Every row belongs to one group in each of 3 separate groupings. Each group adds its own fixed numbers to the row, and there is some noise. The rows also spread widely along 4 directions, which tell nothing about the answers.
Known rows, each followed by its group in each grouping:
-19 -7 11 3 4 64 17 30 6 22 38 -12 8 34 -12 -13 3 -8 11 -29 -32 -10 17
 -10 25 -41 -> q45 R q92
16 44 41 16 -15 50 7 -19 -20 -37 46 -14 10 15 -1 25 26 -38 33 10 -25 -7
 15 -40 24 -9 -> q37 R q964
-37 16 23 -10 11 34 -5 28 13 17 29 -17 13 -2 -12 -11 2 -10 5 7 -17 -15
 11 7 31 -20 -> q45 M q151
-17 37 13 18 5 5 21 7 -9 -1 12 -36 31 -17 0 19 -21 13 0 7 26 -20 -25 -1
 38 4 -> q956 S q117
-18 14 21 21 6 10 12 37 2 -10 33 -20 -5 23 -9 10 20 -15 19 12 -32 -5 0 3
 19 -6 -> q37 E q89
-34 -3 -6 2 13 -18 30 41 6 38 17 -53 7 0 2 -10 -49 9 -26 1 23 -23 -16 32
 44 -8 -> q956 S q151
4 27 21 22 9 44 0 23 14 -7 42 1 -2 30 -4 -17 -2 -21 -2 -14 -28 -5 24 -16
 28 -30 -> q45 E q92
-19 10 -5 0 0 40 14 51 9 42 13 -19 18 1 -12 -32 -42 -24 -35 -39 2 -32 -6
 30 76 -18 -> q956 M q117
-35 -18 3 2 -13 15 32 62 0 42 19 -24 -1 33 -10 -11 -26 -8 -4 -31 -18 -29
 -1 12 27 -34 -> q45 S q964
-25 4 16 17 3 37 18 55 -11 32 14 -31 9 8 -25 -2 -15 -15 0 -14 -7 -28 -18
 11 41 -4 -> q37 S q89
-25 10 7 -6 9 -12 16 11 8 7 41 -40 7 4 9 6 -10 8 2 15 0 2 2 10 27 -19 -> q956 R q151
-39 -9 17 10 -4 88 15 44 6 21 21 -4 24 21 -25 5 18 0 23 -22 -35 -28 -2
 -24 9 -34 -> q45 S q92
-26 20 26 -7 1 54 -11 28 11 16 27 -8 12 9 -14 -25 -14 -26 -11 -16 -28
 -21 17 0 46 -28 -> q45 M q151
-23 16 9 31 -26 47 25 33 -8 6 26 -18 17 10 -13 -16 -6 -35 8 -34 -20 -27
 -10 4 35 -9 -> q37 E q964
-4 26 14 13 -7 15 19 14 -3 -8 34 -31 13 16 1 20 -14 -8 3 6 3 -14 -2 -16
 25 -6 -> q956 S q964
-21 22 -2 29 9 43 19 10 0 -3 24 -30 31 -9 -9 -17 0 -4 -4 -2 16 -12 -20
 -8 33 -3 -> q956 E q92
-11 -2 -3 11 -17 17 24 51 14 15 39 -18 -3 37 -1 -30 -31 -39 -17 -34 -22
 -25 11 9 45 -29 -> q956 E q964
-22 18 5 30 18 17 16 7 -13 13 25 -42 19 -12 -16 -13 -14 -8 -6 -5 25 -18
 -26 4 41 9 -> q45 E q89
-6 17 25 8 19 22 3 12 4 4 30 -20 -7 17 2 9 -2 9 5 11 -3 -6 14 -17 13 -20 -> q45 S q92
-32 -5 -5 -6 22 14 3 43 6 40 26 -26 -9 7 -4 -23 -13 -2 -15 -3 4 -3 8 32
 33 -22 -> q45 M q92
-16 20 7 28 8 48 10 10 6 14 34 -14 15 12 -11 -29 -13 -14 -12 -25 -2 -11
 -3 -4 37 -20 -> q45 E q92

New rows, each followed by its group in each grouping:
-17 9 4 15 7 27 15 31 10 23 33 -15 -7 21 -4 -42 -26 -11 -25 -28 -1 -7 7
 16 43 -20 -> q45 E q92
-29 -10 -7 -7 18 27 4 63 13 62 21 -14 -19 21 -9 -48 -36 -21 -41 -27 0
 -13 20 39 54 -28 -> q45 M q92
-9 8 26 -13 4 31 -2 51 21 15 36 3 -12 32 -1 -5 -7 -24 -6 -24 -45 -20 31
 8 37 -48 -> q45 M q117
-31 33 6 15 -4 14 25 -27 -24 1 20 -57 29 -24 -9 -5 -8 7 7 7 38 -6 -32 -8
 34 8 -> q45 R q964
-12 2 -6 -6 17 22 4 42 8 18 32 -25 -1 7 -7 -7 -3 -5 -12 13 0 0 13 13 36
 -15 -> q956 M q92
-38 17 22 34 4 32 18 20 -10 -11 21 -26 25 -4 -16 16 34 -5 33 19 -10 -8
 -26 -9 10 5 -> q37 E q89
25 53 22 9 7 35 -10 -5 -6 -23 33 -26 13 4 -1 0 -19 -42 -8 7 -1 -4 24 -23
 54 3 -> q956 M q964
-24 -10 17 6 9 19 14 58 9 29 33 -18 -10 32 -7 8 -1 -6 10 -6 -25 -18 5 -9
 18 -29 -> q45 S q89
-23 32 17 -1 15 11 4 8 -2 16 19 -27 12 -15 -3 -18 -25 -6 -25 -7 14 -12
 -5 21 58 -5 -> q45 M q117
-13 14 27 17 -6 23 13 19 14 -2 32 -5 12 22 2 -11 -4 -18 -6 -27 -23 -20 8
 -6 34 -36 -> q45 E q117
-11 31 15 13 10 57 0 18 -10 22 11 -24 3 -11 -18 -32 -26 -26 -27 -2 21
 -14 0 18 65 5 -> q37 M q92
-26 2 22 -3 -7 46 5 38 9 6 41 -6 6 30 -9 3 16 -27 25 -1 -47 -11 22 -9 21
 -38 -> q45 M q964
-11 7 -1 6 6 23 25 43 -1 36 28 -29 -23 14 -2 -38 -32 -18 -26 -29 5 -7 3
 32 64 -13 -> q37 R q92
-15 20 3 -1 37 5 -2 22 2 35 32 -31 -13 0 -3 -31 -38 -6 -36 4 25 1 9 31
 51 -7 -> q45 M q92
-18 13 5 4 20 14 17 -7 -9 19 35 -36 4 -2 -5 -17 -14 8 -14 0 27 3 -5 9 36
 -12 -> q45 R q92
-27 16 11 9 15 69 0 19 -7 18 25 -10 17 1 -21 -15 7 -8 1 -1 -9 -10 5 0 31
 -13 -> q45 M q92
-39 24 28 15 15 -6 16 -13 -18 -1 9 -46 28 -31 0 16 -14 30 -2 16 37 -16
 -32 -1 25 9 -> q45 S q117
-31 16 0 13 -6 38 12 14 -8 5 24 -34 33 -14 -11 13 5 -16 15 16 4 -8 -11 0
 32 4 -> q956 M q964
-19 8 -5 26 9 19 23 30 1 11 27 -33 12 5 -18 -10 -12 -9 -6 -11 7 -15 -21
 3 38 1 -> q956 E q89
-14 25 11 11 14 11 18 -2 -15 9 32 -36 -8 -7 -2 -4 0 1 1 15 21 6 -1 11 32
 -1 -> q37 R q92
-13 -15 20 -1 9 31 9 33 6 11 45 -17 -4 37 -10 14 26 -16 25 -1 -40 -6 16
 -15 15 -34 -> q45 R q89
-13 3 26 -6 -4 9 18 46 16 -6 37 -7 4 40 5 41 12 8 29 5 -46 -13 17 -16 9
 -36 -> q956 S q117
-26 8 13 9 9 68 -3 29 5 24 26 -9 14 4 -22 -13 4 -11 0 -4 -12 -13 9 0 34
 -22 -> q45 M q92
-40 16 4 34 5 21 23 11 -11 8 17 -34 14 -17 -14 -13 0 -1 5 0 19 -8 -27 17
 26 14 -> q37 E q92
